The rows are grouped in 4 ways, from coarse to fine. Each group lies inside one group of the grouping before and may be the whole of it. The rows also spread widely along 14 directions, which tell nothing about the answers.
(in the rows, 128 means zero)
Known rows, each followed by its group in each grouping:
[108 145 135 146  88 167 102 125 120 116 184 161 133 106 104 137 160 165
 166 153 123 111 120 141 133 118 150 153 136 130 117 110 116 138 136 109
 137 147 136 115 189]
J_147 sak J_51 folo
[ 88 146  97 115 136 201 137  73  87 154 134 144 138 129 182 126 117  68
 122 102 150 117 163 100 131  84 129 125 130  59 117 116 116 143 176 178
 133 125  93 151 109]
J_147 robul J_634 suti
[ 88 119 123 149 126 122  96 106 122 209 176  85 145 172 128 110 141  90
  67  83  79 166 130 132 166 164  82 132 118  93  79 154 150  96 214 126
 119 158 138 179 117]
J_147 zeve J_399 vuvo
[139 122 137 103 131 132 138 126 136 107  74  87 148 163  87 146 148 119
  78  81  85 144 119 146 148 160 113 123 139 133 173 140 126  80 128 116
 119 101 136 149 156]
J_210 fodor J_588 rikem
[116 114 128 146  74 213  85 141 128 121 164 165 102 105 114 141 140 141
 135 123 104 143 181 153 107 112 149 201 133  86 160 134 116 150 112 123
 171 133 110  85 178]
J_147 tov J_17 pagad
[148 115 113 168 155  82 124 111 147 143 133  60 142 161 117 124 149 110
  78 109  71 159 104 136 146 147  78 111 186 167 128 137 185 101 112 109
 109 130 159 133 143]
J_210 vudu J_145 vevag
[127 141 147 144 144  95  99 175 127 131 106  94 155 143 109 144 127 141
  87 111  98 114 121 101 140 167 117 125 135 157 128 136  99 105 123 112
 140 102 137 152 140]
J_210 fodor J_588 gol
[135 116 133  98 125 158 117  64 144  70  95 166 137 159  73 140 139 157
 117 116  97 116  80 184 122  87 136 145  81 124 179 156 132 101 156 128
 131 132 144 120 158]
J_147 robul J_634 ran
[158 117  88 162 137 194  86  94 136 107 107 164 126 154 140 102 133 108
 108 110  96  93 127 137 106  42 112 133 154  74 178 136 147 138 135 179
 162 119  72 122 132]
J_210 vudu J_586 zere
[ 90 102 132 143 105 167 115 148 125 132 113 131  95 158 110 150 129 133
 109  90 111 125 153 163  96 158 138 162 135  65 119 149 116 163 133 146
 128 132 106 120 142]
J_210 vudu J_586 gudu
[ 93 128 125 100 147 158 136 135 104 113  89 136  99 117 151 169 110 110
 139 128 176  77 161 125 103 143 164 135 169 105 127 113 106 181  72 148
 124  82  94 101 125]
J_147 zeve J_399 vuvo
[161 143 121 131 103 125  82 128 113 180 246 136 146 129 109 107 139  99
 150 154 114 164 148  86 132  92  92 121 100 105  96 128 175 101 177 151
 154 203 133 118 115]
J_210 vudu J_586 zere
[113 125 112 183  90 125 141 132 150 188 183  74 161 124 135 109 155 109
 127 114 104 197 135 148 157 137  93 138 173  89  81 119 180 144 160 137
  82 174 125 150 113]
J_210 vudu J_586 gudu
[ 81 145 134 152  78 172  79 154  80 182 215 149 137 126 132 123 152 123
 149 122 130 110 161  98 139 151 139 136 134  83  58 105  97 133 194 143
 144 163 108 156 157]
J_210 vudu J_145 vevag
[201 121 115 120 135  78  80 106 132 129 148 113 160 132 113 108 150 103
 137 146 123 111 100 130 167 120 110  90 194 187 138 100 175  78 105 121
 113 105 130 149 132]
J_210 vudu J_586 zere
[107 117 167 103  61 163  72 148 116 150 175 135 140  67 143 115 103 123
 172 139 166 188 179 144 171 157 146 202 124 152 112 103 104  94 113 115
 140 123 150  92 111]
J_210 fodor J_588 rikem
[ 63  94 138  86 129 152 144  62  89 128 138 128 101 164 113 185  99 115
  98  78 123 146 155 153  96 159 149 172  82  93 100 166 112 144 161 133
 118 148 189 117 120]
J_147 robul J_634 ran
[107 144 131 142 126 125 164 139 137  97 105 116 168 149  72 177 171 175
 116 118 102  88  88 147 118 134 151 121 142 109 123 132 121 163 141 125
  91 135 126 155 164]
J_147 tov J_17 pagad
[166 107  82 183 158  94  97  69 140 132 109 123 127 152 155 110 118 109
  94 108  86 102 102 143 120  92 101 110 176 139 136 141 151 147 124 134
 126  98 138 165 115]
J_210 vudu J_586 gudu
[172 173 113 143 131 142 102 155 149 137 159 137 154 115 116 106 157 116
 137 167 112 130 121  92 139  69  97 103 126 116 165 117 160 110 131 142
 157 144  74 120 156]
J_147 robul J_634 ran
[120 147 119  75 158 118 172  87 120 130  81 123 104 177 109 142  94  96
  90  97 102 163 119 121 104 121  86  99  21  93 159 178 124 107 187 140
 148 141 154 136 100]
J_210 vudu J_586 zere
[192  97 138 110 147 123  45 138 134 115 163 153 137 179  66 133 126 120
 100 130 100 100 127 113  96  82 112 141 108 104 149 165 171  95 124 174
 166 168 110  98 103]
J_210 fodor J_588 rikem
[164  98 132  85 136 125 100  79 112  91 114 106 153 120 129 144  98 105
 113 108 124 157 146 135 149 119 133 162 155 197 174 124 139  73  82 116
 138  87 191  96 107]
J_210 vudu J_586 zere
[133 126 113 167 176 135 118 124 159 115  69 108  90 151 143 114 106 114
  78 122  89 139 119 134 103 108  76 133 132 130 176 159 150 132  85 135
 160 107 116  86 133]
J_210 fodor J_588 gol
[112 137 151  92  75 122 120 162 135 182 168 141 127 135  87 117 145 115
 167 138 153 152 128 153 145 165 118 115  79  60  77 129 136 124 189 148
  98 181  86 158 108]
J_210 fodor J_588 gol
[119 120 136 111  92 153 127 154 133 146 131 133 103 105 134 147  90 112
 134 112 132 181 191 132 102 137 132 177  85  76 140 151 103 159 118 136
 150 133 125 107  98]
J_210 fodor J_588 gol
[160 120 106 107  96 146 166 116 147 101  95 156 156 110 120 161 117 125
 163 114 149 113 146 151  94  73 168 137 129  46 148 130 115 202 120 174
  96 127  90 159  75]
J_210 fodor J_588 gol

New rows. What belongs after each?
[105 168 135 177  98 133 121 145 153 131 150 122 216  67 145 113 147 173
 172 167 148 125  93 132 180  89 143 148 159 149  99  88 121 153 139 126
  95 130 118 142 113]
J_147 zeve J_399 vuvo
[148  87 143  63 117 127  83  93 111 139 140 121 108 148 107 128 115  79
 116 103 132 157 153 155 150 168 118 144 131 144 137 135 148  64 118 124
 130 117 152 117 118]
J_210 fodor J_588 rikem
[145 141 146 100  84 133 125 141 129 138 155  98 212 112  97 133 145 123
 129 109 115 176 138 118 179 129 129 143 121 126 133 114 122  78 165 128
 110 144 143 165 111]
J_210 fodor J_588 gol
[ 73 152 169 110 130 152 126 162 132 122 140 119 136 153  71 138 167 153
 139 156 145 123  88 145 142 154 118 125 111 118 102 122 157 101 144 141
 106 174 101  82 169]
J_147 robul J_634 ran
[127 159 118 144 129 169 134 109 117 102 160 142 192 129 115 128 157 142
 157 153 135  98  97 103 130  47 130 115 145 107 115 103 155 134 154 179
 117 175 110 112 122]
J_210 vudu J_145 vevag
[143 146 139 123 113 155 107 104 146 119 133 130 166 111 123 102 103 131
 113 126  92 202 125 123 153  74  91 169  52 146 179 151 126  69 160 124
 171 146 168 101 108]
J_210 fodor J_588 rikem
[132 119 121  86 132 162 109  93  98 127 123 145 103 133 142 134 101  82
 124 113 141 127 166 117 117 119 126 136 117 109 146 131 118 114 121 149
 154 113 127 113 116]
J_210 fodor J_588 gol
[ 81 153 146 120 142 119 125 143 137 150  75 105 134 120 152 120 102 121
 107 121 139 153 116 135 164 161 110 134  92 146 129 134  98 107 145 110
 127  89 124 139 116]
J_147 robul J_634 ran
[127 167 170 112 150  59 105 190 147 137 137 125 126 156  62 121 138 161
 144 185 135 121  63 119 134 156  88  85  59 162 100 142 153  91 146 121
 132 171 122  99 132]
J_210 vudu J_145 vevag
[194 138  97 117 103 110 125 134 114 142 184 142 155 111 120 154 136 100
 161 137 131 115 166  87 106  87 146 105 150  91 125 114 137 165 125 152
 130 144 110 161 108]
J_210 vudu J_145 vevag
[156 135 124  80 129  95  93 145 118 170  84 119  79 125 155 113  82  66
 104 104 124 163 172 116 148 183  97 109  90 148 170 141  92  81 125  95
 175  55 123 156 119]
J_210 vudu J_586 zere
[155 136 134  85 104 152 117 116 140  96 142 168  96 122  76 138 154 136
 168 163 132 127 118 161 117 114 134 125 109 127 171 125 150 114 107 116
 140 139 111  87 189]
J_147 robul J_634 ran
[105 158 135 124 175  98 108 106 137 129  55 110 171 137 150 102 112 128
  93 126 128 101  66 132 187 129 102 102 113 183 136 127 107  83 157 114
 123  71 130 165 105]
J_147 zeve J_399 vuvo
[136 115 159 127 139  97  78 158 128 149 169  86 181 152  94 135 126 124
  95 121 114 148 125 105 149 141 107 149 131 144  98 140 158  83 135 145
 123 161 149 118  89]
J_210 fodor J_588 rikem
[163 136 119 144 105 131 110 119 176 113 105 160 113 116 110  93 140 142
 159 158 116 131  89 177 132  94 104 119 116 121 164 130 146 131 121 125
 130 127  94 124 147]
J_210 fodor J_588 gol
[ 72 139 142 137 171 145 112 120 118 131  64  86 140 151 161 108  95 112
  69  98 116 151 113 122 162 146  86 142 116 164 138 138 115  74 142 130
 146  92 148 109 110]
J_210 vudu J_586 gudu
[150 130 154  77 110 109 113 154 141 120 112 137  82 104 104 134 109 122
 161 157 153 157 143 150 127 167 122 135 100 158 157 129 125 108  75 103
 143 107 131  84 140]
J_210 fodor J_588 rikem
[138 109 136 112 112  92  95 134  98 161 190 109  99 141 103 157 120 108
 118 114 107 153 169 114 114 186 123 138 127 143 101 141 131 116 125 103
 144 139 177 125 144]
J_210 vudu J_586 zere
[107 119  98 140 120 186 156  83 125 142 129 111  95 109 182 129  86  81
 113 101 111 213 191 130 104  93 100 176 116  92 159 147 141 154 113 140
 156 134 152  76 103]
J_210 vudu J_145 vevag
[154  92  73 135  98 106 177   9 149 135 117 125  77 126 147 128 118  94
 136  96  87 188 128 208 114 125 109 124 139 119 148 148 156 167 131  93
  95 116 185 161 136]
J_210 vudu J_145 vevag
[ 97 151 130 187  95 148  85 160 137 165 175 142 134 129 116 117 150 158
 116 125  81 133 124 127 136 131 116 153 102  97 109 142 102 140 183 108
 156 149 117 157 171]
J_147 sak J_51 folo
[149 120 129 114 149 147 133 119 158  71  63 120 179 138 105 158 118 144
  94 106 110 127 113 146 122  72 142 161 126 121 195 149 133 127 103 149
 124 105 120 113 105]
J_147 robul J_634 ran
[183 101 131  59 102  67 151 124 143 128 125 109  95 128  82 165 118 103
 145 123 127 181 151 166 116 176 129 121 117 141 153 144 154 124  87  96
 107 121 160 124 119]
J_210 vudu J_145 vevag
[109 122  93 127  93 198 140  97 117 142 104 149  76 145 140 117 155  87
 139  95 122 116 151 171 120 139 126 109 165  50 142 113 125 152 148 146
 121 108  68 154 177]
J_210 vudu J_586 zere
[108 149 155 127 125 104 117 220 121 132 134 117 165 101 116 191 103 161
 130 135 150 102 165  80 103 146 172 161 116 111 104 135  78 188 102 135
 137 118 120 126  92]
J_147 zeve J_399 vuvo
[180  81 115 124 147 128  70  95 130 109 112 120 153 178 100 125 157  99
  93  97 108  71 108 154 141 116 127 115 220 127 144 122 171  95 104 160
 106 103  97 153 130]
J_210 fodor J_588 rikem
[ 90 163 138 218  88 157 113 220 147 141 143 123 168 103 123 132 162 183
 142 137 113 103 128 114 125 131 142 150 164  83  93 109  92 190 134 142
 123 141  76 147 160]
J_210 fodor J_588 rikem
[ 95 138 119 177 100  97 100 141 145 173 121 142  99 103 153 108 142 144
 158 145 139  88 104 174 151 181 135 111 167 128  78 109  99 182 135  93
 100  86  94 184 160]
J_147 zeve J_399 vuvo
[148 114 150 105 120 121  51 114 143 143 182 145 126 145  82 106 129 128
 121 148 104 154 112 150 148 117  98 153  81 148 136 154 167  67 151 118
 158 162 145  92 129]
J_147 zeve J_399 vuvo
[146 116 127 110  98 173  81 115  99 106 152 172 107 144  92 142 157 126
 141 119 116  76 144 135 112 132 153 128 154 106 141 116 110 118 126 136
 151 121 109 133 191]
J_210 fodor J_588 rikem
[210 135 141 138 123  60  71 199 161 118 162 133 162 113  78 133 138 156
 163 183 134 105 108 112 121 103 130 117 149 158 133 120 163 132  79 135
 131 140 104 111 112]
J_210 vudu J_586 zere
[107 151 133 152 172  96 127 142 140 120 109  99 129 121 133 139 128 143
 122 162 136 103  96 119 132 138 113 116 161 175 117 121 145 145  81 115
 120 109 132  94 139]
J_147 zeve J_399 vuvo
[ 87 124 112 172 124 189 109 136 106 128  95 132  77 136 159 140 127 117
  95  89  99  98 170 127 100 158 132 148 173  94 141 128  79 164 106 126
 162  81 103 131 188]
J_210 fodor J_588 gol
[164 110 111 156 144 104 103 144 138 102  69 111 102 127 136 150 124 125
  99 108 100  88 141 137 111 158 136 126 207 160 169 125 106 152  46 102
 139  47 121 143 167]
J_210 fodor J_588 gol
[131 150 130  79 123 119 151 132 137 145  95 119  98 169  83 114 165  98
 129 125 120 139  96 157 150 172  89  63 103 106 143 128 152  83 163 120
 112 132  88 151 167]
J_210 vudu J_145 vevag
[ 86 150 137 160  99 134 139 129 146 149 170 108 170  95 128 125 145 154
 156 152 134 161 109 146 159 122 124 152 135 127  87 113 144 150 148 122
  94 162 140 119 123]
J_147 zeve J_399 vuvo
[154 147 131  94 175  50 128 128 107 134 110  96 142 167  97 150 136 105
 102 126 123  82  95  93 138 172 108  55 138 167 110 126 131  94 130 120
 111 108 143 176 132]
J_210 fodor J_588 gol
[151 131 120  62 156 112 188  93 132  96  91  91 198 162  85 182 131 108
  96  92 122 136 111 125 134  96 137 114 115 104 160 145 152 115 142 153
  85 134 145 158  78]
J_147 sak J_51 folo
[135 168 122 144 127 100 138 132 130 165 201 106 139  87 140 136 115 117
 143 165 120 192 150  80 127 110  98 133  96 148 115 131 148 136 128 109
 146 164 168 105 126]
J_147 robul J_634 suti
[133 142 121 179  96 125  52 173 129 162 171 169 152 101 144 117 136 147
 154 146 136  70 133 115 138 113 156 142 155 105  92 111  90 170 144 131
 141 110  78 181 131]
J_147 sak J_51 folo
[ 86 117 146  88 168  91 152 100 103 139 126  85  92 181 100 161 108 105
  92 110 120 159 120 130 112 186  94 117  89 146  96 161 155 103 137 121
 118 156 190  93 118]
J_210 vudu J_145 vevag
[168 133 112  85 160 120 136  87 138  98 102 145  93 159  84 143 139 111
 116 143 106 114 102 144 106 105 103  96 101 135 184 150 166 109 111 121
 144 124 128 103 158]
J_147 tov J_17 pagad
[112 156 112  84 158 110 170 108 107 160  99 103 109 134 156 159  84  73
  91  98 124 167 166  88 115 145 107 109  62 105 143 157 101 132 152 121
 146 105 148 153 102]
J_147 robul J_634 ran
[167 123  97 122 152 126 118 116 109 150 147 112 116 166 122 148 124  72
  79  94  86 125 169  81  95 115 100 106 133  83 146 152 143 128 134 152
 158 135 120 150 124]
J_210 fodor J_588 gol
[137 124 153 126 115  87 120 140 131 111 171 108 209 153  54 156 166 170
 145 139 129 105  75 140 142 126 145 122 150 136  77 118 164 119 152 149
  70 181 149 142 111]
J_210 vudu J_586 gudu
[125 143  90 146 108 160 167  66 135 130 151 149  88 143 112 110 172 115
 167 147 115 129  96 169 111 100  98  83 142  81 121 117 179 156 155 142
 103 171 108 123 180]
J_210 vudu J_586 gudu
[154 115  89 117 116 136 179  60 154 134 148 112  71 123 122 143 133  87
 131 126  97 206 153 169  99 114  97 131 130 101 169 149 190 155  98 109
 117 149 151  95 159]
J_147 robul J_634 ran
[ 68 128 117 120 143 157 183  73 116 146 110  84 104 165 132 126 155  85
 115 106 133 145 110 160 142 166  91  97 166  98  95 116 171 122 144 147
  74 147 124 123 148]
J_210 fodor J_588 rikem
[ 94 136 126 168 145  80 146 110 165 131  73 102  96 103 159 124 104 147
 125 143 125 155  91 176 139 164 107 135 133 184 126 136 122 159  91  77
 105  82 160 121 144]
J_147 robul J_634 ran
[111 107 135  74 112 165 133  83 106 131 115 114 154 148 121 141 117  89
 108  77 131 157 150 146 149 136 132 150 116  95 131 134 123  93 162 153
 110 128 143 145  94]
J_210 fodor J_588 rikem
[117 149 144  60  78 107 145 127 103 154 148 156  85  70 139 143  93 108
 206 158 192 159 167 133 131 181 150 124  76 135 101 108  84 145 121 101
 124 114 151 129 118]
J_210 fodor J_588 rikem
[102 115 154 116 149 155  86 134 137 121  76 109 144 187  95 105 148 119
  80 100 112 110  86 161 164 151  97 126 139 121 137 135 146  59 151 151
 119 121  91 127 137]
J_210 fodor J_588 gol
[167 115 118 147 123  89 102 135 126 121 147 124 132 144  92 154 163 136
 132 129 110  69 115 133 114 151 143 101 199 134 109 115 136 152  99 123
 105 117 120 165 166]
J_210 fodor J_588 gol
[132 134 117 129  59 189 118 127 113 145 218 144 210  90 118 149 161 127
 169 123 138 129 170 114 144  73 175 166 164  57 102  97 128 163 166 165
 106 170 103 157 111]
J_147 zeve J_399 vuvo
[147 114 133  87 114 139 132  92 115 106 181 139 177 128  94 155 122 124
 164 141 156 140 130 128 115  70 146 149 118 105 110 125 172 132 136 178
 102 188 153  92  70]
J_210 vudu J_586 gudu
[115 163  93 223 136 143 112 141 138 159 146 123 156 136 149 116 163 135
 100 122  81  91 112  99 125  93 108 107 167  85 109 125 123 172 167 142
 134 131  81 183 168]
J_147 robul J_634 suti
[136 116 143  99  92 128  98  99 146 117 149 188  79 128  88 115 104 150
 173 158 131 158 109 185 104 109 117 154  36 118 137 160 140 125 149 124
 149 167 151  82 122]
J_210 vudu J_586 gudu
[139 105  99 103 149 150 134  83  97 132 132 109 135 150 147 143 127  63
 121 104 151 112 156 119 121 108 128 113 198  95 118 110 170 135 109 179
 102 124 111 125  94]
J_210 vudu J_586 gudu
[129 137 145 133 154  59 100 129 101 124 151 115 193 127 119 154 124 147
 142 148 158  61  89  93 144 138 149 105 164 181  58 104 116 133 125 139
  91 124 161 163  92]
J_210 fodor J_588 gol
[126 149 145  88  47 162 121 155 104 160 197 130 140  92 105 134 140 114
 169 126 130 196 184 118 155 158 136 151  93 108 127 108 106  96 166 110
 144 152 141 131 153]
J_210 vudu J_586 zere
[122 127 137 152 120  73 117 149 134 112 124 148  71 107 115 154 116 172
 175 169 147  93 109 158  91 173 147 125 144 168  99 124 112 190  70  94
 119 107 151 104 160]
J_210 vudu J_586 gudu
[104 136  82 189 129 204 107  90  97 145 147 146 105 135 182 117 117  98
 100  97  89 120 170  97  97  78 110 144 143  73 136 134 110 162 156 157
 178 125 117 129 148]
J_210 vudu J_586 gudu
[114 184 140 148 179  51 124 176 120 172 146  86 145 127 139 115 133 114
 141 183 163  97  87  68 151 162  83  57 147 171  57 100 149 122 120 134
 107 138 113 136 114]
J_210 fodor J_588 gol
[133 168 117  97 143 146 149 169 119 153 112  86 202 131 132 144 152  82
 108 111 145 112 149  75 163 114 127  92 165  80 135 102 133 120 145 169
 108 113  59 171  97]
J_147 zeve J_399 vuvo
[152 159 124 133 129 126  99 130 131 114 106 156  57 120 118 118 116 135
 118 144  79 135 132 119 108 144  94 115  74 168 193 148  89 103 110  74
 207  91 148 110 210]
J_210 fodor J_588 gol
[124 149 140 135 126  60 135 155 141 159 148  93 135 137  96 125 154 134
 150 156 135 134  84 139 151 178 100  83 141 153  78 114 161 121 138 113
  84 148 131 144 137]
J_210 vudu J_586 zere
[ 78 156 112 160 121 157 181 123 136 119 127 148  97 130 118 168 128 160
 135 129 109 125 126 136  72 108 135 142  81  62 122 156 106 215 146 130
 132 159 131 118 154]
J_147 sak J_51 folo
[121 139 156 186 132 100 102 156 150  92 150 114 161 114  95 144 116 204
 125 159  94 149  93 125 113 108 119 176 106 189 125 146 133 135 104 108
 146 157 194  69 134]
J_210 vudu J_586 gudu
